The groups are shells around one centre, one inside the other: the same stretched ball of 8 dimensions in 9 sizes.
In the rows, zero is written as 128.
Some rows, each with its group after it:
[140 170 170 175 124 101 101 103 144  90 147 163 161  85 175 144 118 115] | F
[121 176 149 173 137 121 117 119 153 115 144 173 176 101 149 140 109  99] | Z
[111 149 152 149 123 118 120  96 143 139 135 140 173  83 137 151  84  78] | L
[132 151 180 165 127 118 109 103 121 119 153 120 179  86 176 113  79  82] | K
[165 150 167 153 144 112 103 103 127 112 157 170 179  96 184 118 114 127] | L
[162 169 166 170 139 118  99 121 126  97 155 178 174 103 160 121 108 114] | M
[125 163 160 166 108 113  90 116 101  79 121 158 152 102 134 152  95  64] | M
[152 149 151 124 150 104 136  73 186 176 155 173 189  79 178 156 130 144] | Z
[133 123 142 129 147 112 112  93 137 132 139 170 182  93 171 138 101 122] | L
[166 131 138 120 155 123 115  96 110 137 144 195 185 117 168 117 136 122] | F
[141 169 164 130 127 106 138  72 178 183 146 145 180  76 156 168 117 100] | G
[148 142 164 133 121 105  93  94  96 101 123 161 163 108 180 144 115  86] | G
[114 152 146 142 116  96 109  85 150 115 119 166 157  85 155 183 118  98] | T
[124 164 166 138 114  95 134  64 186 168 141 134 168  60 156 184 113 100] | K
[124 148 159 169 147 120 122 105 156 128 165 146 188  81 178 112  93 121] | Y
[129 123 148 138 134 109 111  85 125 120 140 156 171  85 168 133 108 112] | G
[120 121 139 156 139 129  98 116  81  84 136 165 172 111 157  99 100  90] | M
[138 170 148 146 138 117 135  90 164 158 150 171 180  91 148 147 133 109] | R
[133 152 153 144 122 100 103  92 133 107 127 170 160  93 164 162 120 103] | R
[170 157 145 138 150 121 107 110 110 115 142 206 179 127 170 121 146 119] | T
[169 159 161 130 154 122 138  88 169 189 167 165 198  86 155 132 110 126] | Z
[125 158 173 162 122 114 111  99 124 117 144 130 173  91 176 126  99  78] | F
[116 155 156 152 118 111 120  90 147 135 136 141 166  77 136 158  95  83] | R
[157 161 178 161 130 113 114  94 136 128 162 145 174  80 166 123 107 108] | R
[120 148 138 135 159 120 147  90 208 193 158 164 202  74 152 153  93 134] | Z
[162 149 159 125 149 121 119  97 137 160 147 167 193 106 173 131 106 107] | L
[124 150 138 134 139 105 116  94 155 129 126 183 176 103 175 165 126 115] | T
[153 165 163 170 127 110 106  99 118  92 152 172 160  96 168 121 142 112] | R
[170 142 157 141 129 108  86 102  82  80 132 191 158 115 171 129 137 109] | K
[126 171 150 151 131 112 145  81 200 179 157 154 178  61 122 167 109 114] | M
[143 134 164 128 141 117 117  89 127 151 145 141 190  97 187 124  95  97] | Z
[159 167 155 164 157 131 131 110 157 149 176 175 193  93 150 106 117 129] | K
[153 150 159 145 162 114 127  97 179 158 168 167 199  84 188 127 103 148] | T
[158 170 152 145 146 112 124  96 163 145 153 188 181  98 165 145 138 129] | Y
[103 165 157 163 118 109 108 106 141 107 125 147 167  97 166 158  98  76] | G
[131 169 156 158 145 116 145  88 198 174 168 153 189  68 152 143 110 126] | Y
[134 147 155 155 132 113 121  90 153 136 155 152 172  70 140 139  99 114] | Y
[153 146 161 154 141 121 121  95 134 136 165 156 180  82 152 112 109 117] | R
[138 195 175 180 121 105 117 102 166 116 153 155 166  83 163 151 123 103] | G
[112 145 157 171 119 104 107  93 132  90 142 146 158  78 169 136 113 104] | G
[127 162 149 158 123 113 132  83 156 140 151 156 164  72 129 147 127 103] | L
[182 150 141 133 164 122 115 105 129 132 157 215 187 117 170 116 149 147] | M
[129 161 164 153 105 104 101  93 117 103 124 149 153  91 148 161 111  72] | Y
[142 141 154 136 128 101 103  86 116 105 129 172 164 102 187 145 136 108] | K
[141 153 144 133 147 113 111 105 143 130 131 189 183 114 176 150 120 114] | L
[109 159 166 173 142 114 126 102 174 135 160 131 190  78 192 125  89 111] | M
[116 179 171 186 112  96 111  94 160  94 147 144 155  73 174 152 123 104] | T
[122 168 150 161 144 115 145  86 189 162 165 157 186  75 163 136 130 125] | F
[137 153 166 160 135 114 103 110 134 111 146 153 177  92 170 132  86 103] | Y
[ 91 148 145 157 116 105 128  79 160 130 135 139 162  69 148 160 113  92] | K
[ 93 139 144 160 134 108 119  96 167 120 141 148 175  74 168 149  91 113] | Z
[153 151 178 150 123 116 111  93 121 134 152 133 173  80 150 128  87  87] | M
[145 139 148 115 141 106 135  67 167 178 146 164 183  78 162 158 124 125] | T
[129 168 158 151 124 103 134  75 181 154 151 151 170  67 151 164 125 113] | R
[152 155 161 141 144 122 130  90 141 159 158 154 189  95 171 118 120 106] | R
[122 173 153 153 137 103 141  78 198 160 154 160 180  76 178 159 138 127] | M
[116 172 156 182 131 109 130  95 184 127 162 153 170  66 151 143 116 122] | L
[154 131 138 124 163 128 125  97 122 150 151 183 196 115 182 106 132 124] | Z
[114 167 161 183 132 110 121 102 173 115 159 148 173  71 164 136 102 117] | Y
[126 180 168 190 123 109 116 106 165 106 159 150 165  71 149 141 105 110] | G
[128 148 148 168 122 108 108  94 127  91 145 168 154  81 145 136 128 112] | G
[148 179 159 145 131 111 134  84 164 159 149 165 176  90 158 153 141 105] | L
[109 147 163 173 137 111 131  90 184 141 168 127 183  54 168 130  82 124] | Z
[166 160 168 137 143 121 127  89 134 160 159 155 189  99 175 117 124 105] | F
[166 156 168 160 128 108 105  92 115 101 156 169 161  88 165 121 137 119] | F
[100 158 152 187 129 126 127 107 150 119 160 136 173  74 135 117  93  92] | K
[119 164 156 186 136 118 125 104 162 116 166 151 173  73 153 120 108 118] | Y
[151 112 128 104 167 121 113 100 128 149 134 198 197 116 176 132 107 133] | M
[151 167 168 181 130 120 106 108 103  86 159 161 165 102 171  97 136 101] | G
[144 121 146 127 161 130 123  98 126 156 155 160 200 102 176 103  97 115] | T
[163 153 149 137 156 126 139  89 159 176 170 175 193  88 148 119 127 131] | F
[116 166 171 169 122 110 128  89 172 144 156 123 175  63 155 145  88  95] | Y
[157 169 175 178 115 112 105  95 104  90 157 153 153  87 154 113 137  96] | T
[121 173 158 160 111 114 125  90 144 135 139 145 161  81 125 156 115  74] | T
[175 151 155 116 132 113 102  96 103 130 126 188 171 118 156 151 128  95] | K
[149 159 174 165 114 109 105  89 102  96 148 146 156  89 167 120 133  90] | F
[107 158 152 150 126 106 125  91 175 145 136 146 174  75 151 170  92  97] | R
[136 152 171 155 130 107 133  73 168 155 166 129 178  59 170 133 109 117] | F
[169 147 163 143 154 116 126  87 148 150 171 167 190  88 186 110 130 141] | L
[103 150 164 179 131 114 124  99 171 129 162 123 178  58 154 131  71 107] | Z
[124 183 153 155 117 104 111 103 157 119 123 174 161  98 143 183 118  87] | K

New rows, each followed by its group:
[156 163 157 154 139 115 111 101 121 111 148 180 173 111 180 121 145 112] | Y
[149 170 176 162 125 122 117 100 121 130 155 140 174  94 156 117 109  80] | T
[135 155 157 123 130  95 119  79 173 155 128 163 176  85 174 185 110 111] | K
[123 145 161 146 141 117 136  83 167 167 160 130 191  72 174 128  95 109] | F
[143 180 160 162 133 125 135  97 153 154 160 156 179  90 140 129 125  95] | Z
[124 179 185 179 112 103 125  84 168 131 160 117 166  60 167 144 105  94] | F
[141 139 139 119 152 127 127  97 137 165 140 174 194 109 157 134 109 103] | L
[145 170 169 143 121 101 122  78 154 144 142 152 168  84 170 160 129 100] | R
[125 139 153 155 155 126 130 103 168 156 167 145 197  76 160 117  76 122] | G
[ 85 157 144 169 127 112 132  96 190 141 145 139 174  61 133 163  81 101] | K
[150 161 150 142 151 123 120 109 142 143 147 180 190 112 167 129 118 110] | Y
[146 170 188 166 126 100 126  77 167 140 169 126 176  66 198 130 122 117] | M
[109 125 127 132 149 122 107 114 130 120 122 179 185 111 159 143  86 101] | Z
[131 165 162 166 111  97 110  83 140  98 141 158 149  76 158 155 137 106] | G
[159 158 162 162 158 124 136  93 158 152 184 161 194  84 181  93 132 141] | G
[145 145 139 127 153 134 135  98 145 178 151 172 195 100 132 128 104 104] | M
[181 134 152 116 147 109  99  94 108 122 137 197 177 114 180 135 130 127] | M
[123 169 170 165 116 109 108 102 143 115 137 140 166  84 152 154  90  80] | Y
[161 160 154 146 152 120 115 106 131 128 152 186 186 115 184 117 136 121] | L
[125 154 170 179 121 103  96 105 133  80 147 146 160  78 175 134  97 108] | T
[146 191 175 180 106 109 112  96 128 103 149 152 151  86 143 140 138  82] | Z
[119 173 173 181 130 103 134  85 196 140 170 130 177  55 177 140 107 125] | T
[147 148 143 138 140 115 125  84 131 135 147 180 173  99 165 129 151 118] | F
[141 167 157 138 144 104 132  87 199 171 151 166 188  78 167 170 107 130] | T
[114 154 142 148 134 102 129  83 182 141 142 167 172  75 160 167 122 124] | G
[135 155 178 144 127 105 127  78 168 162 153 123 182  67 176 149  90 101] | T
[160 142 141 151 169 134 123 113 135 138 170 190 196 104 159  93 117 140] | Z
[160 170 160 147 150 111 138  82 176 164 169 171 188  86 183 131 147 139] | G
[119 170 157 156 130  96 114  97 182 123 135 166 172  85 179 176 109 117] | M
[115 160 157 176 141 120 136  97 178 144 170 140 185  67 158 122  99 118] | Y
[132 148 162 164 137 127 105 117 112 109 148 148 181 102 163 108  85  87] | G
[146 148 150 153 161 135 136 102 142 157 174 161 199  98 168  89 118 121] | Z
[136 172 179 187 119 105 110  98 149 100 161 139 162  69 166 131 107 108] | L
[146 141 139 135 137 120  99 109  94 102 125 192 169 123 154 132 126  95] | L
[114 143 152 169 146 119 138  92 187 154 175 138 187  54 148 124  85 132] | K
[169 149 165 133 147 108 129  74 155 161 165 163 186  83 188 126 137 137] | T
[117 148 149 151 127 124 132  91 151 156 149 140 176  72 117 141  89  87] | M
[141 161 163 141 133 102 113  93 159 135 138 162 178  91 181 161 109 111] | Y
[131 127 142 122 150 128 122 101 132 160 139 158 195 102 153 130  82  96] | T
[112 148 156 158 137 120 110 113 134 118 137 146 183 100 172 131  81  87] | G
[186 165 177 161 137 117 111  95 111 115 170 168 172  96 175  98 144 121] | Z
[110 153 157 185 132 117 113 110 145  99 156 144 171  78 160 119  93 107] | L
[126 158 154 125 126 104 124  83 165 161 127 154 177  89 160 179 105  91] | F
[133 141 154 136 131 125 121  94 120 149 141 144 180  94 141 130  94  79] | T
[141 156 149 148 158 122 137  99 184 170 166 169 197  82 155 133 102 134] | L
[156 160 143 136 137 110 121  90 155 143 144 193 171  91 136 160 134 125] | Z
[142 167 172 141 126 111 124  86 151 157 144 139 180  88 168 150 106  87] | L
[127 131 155 143 111 109 103  85 100 105 129 144 155  84 143 141 104  79] | K
[130 154 152 159 116 117  88 115  77  70 118 170 154 121 153 132 119  67] | Z
[157 166 166 160 129 122  98 116  96  98 141 169 169 116 158 118 116  84] | T
[108 147 136 162 137 120 106 120 135  99 132 175 172 102 147 141  94 100] | G
[135 179 160 165 138 113 124 104 171 136 154 164 181  90 165 144 115 113] | R
[160 150 154 144 141 131 111 106  86 119 146 172 178 122 164  98 134  89] | M
[146 148 167 140 147 121 137  84 161 177 167 137 196  78 174 119 100 114] | F
[132 167 167 171 141 116 141  87 184 158 178 137 186  64 168 121 112 124] | Y
[170 168 155 155 136 118 111 103 118 112 152 191 167 107 150 124 147 114] | G
[162 151 156 153 155 118  98 119 114  97 149 190 184 122 197 109 123 126] | K
[ 96 148 139 158 136 120 120 107 150 123 135 156 179  94 155 142  96  93] | F
[151 116 139 113 150 121 108  95 100 133 133 180 185 115 172 122 114 109] | T
[171 156 153 138 146 126 125  95 128 151 158 179 182 101 145 118 132 114] | G
[146 160 174 159 116 110  88 111 100  86 131 153 161 103 164 139  96  77] | T
[141 166 153 140 153 108 143  84 213 185 162 168 195  73 169 160 113 143] | Z
[120 154 174 168 119 111 130  78 154 140 163 113 170  57 158 128  99  95] | T
[162 147 165 144 134 114 111  91 125 130 153 160 173  86 156 128 111 112] | Y
[121 135 149 180 143 120 113 107 135  96 165 156 173  77 160 101 101 128] | K
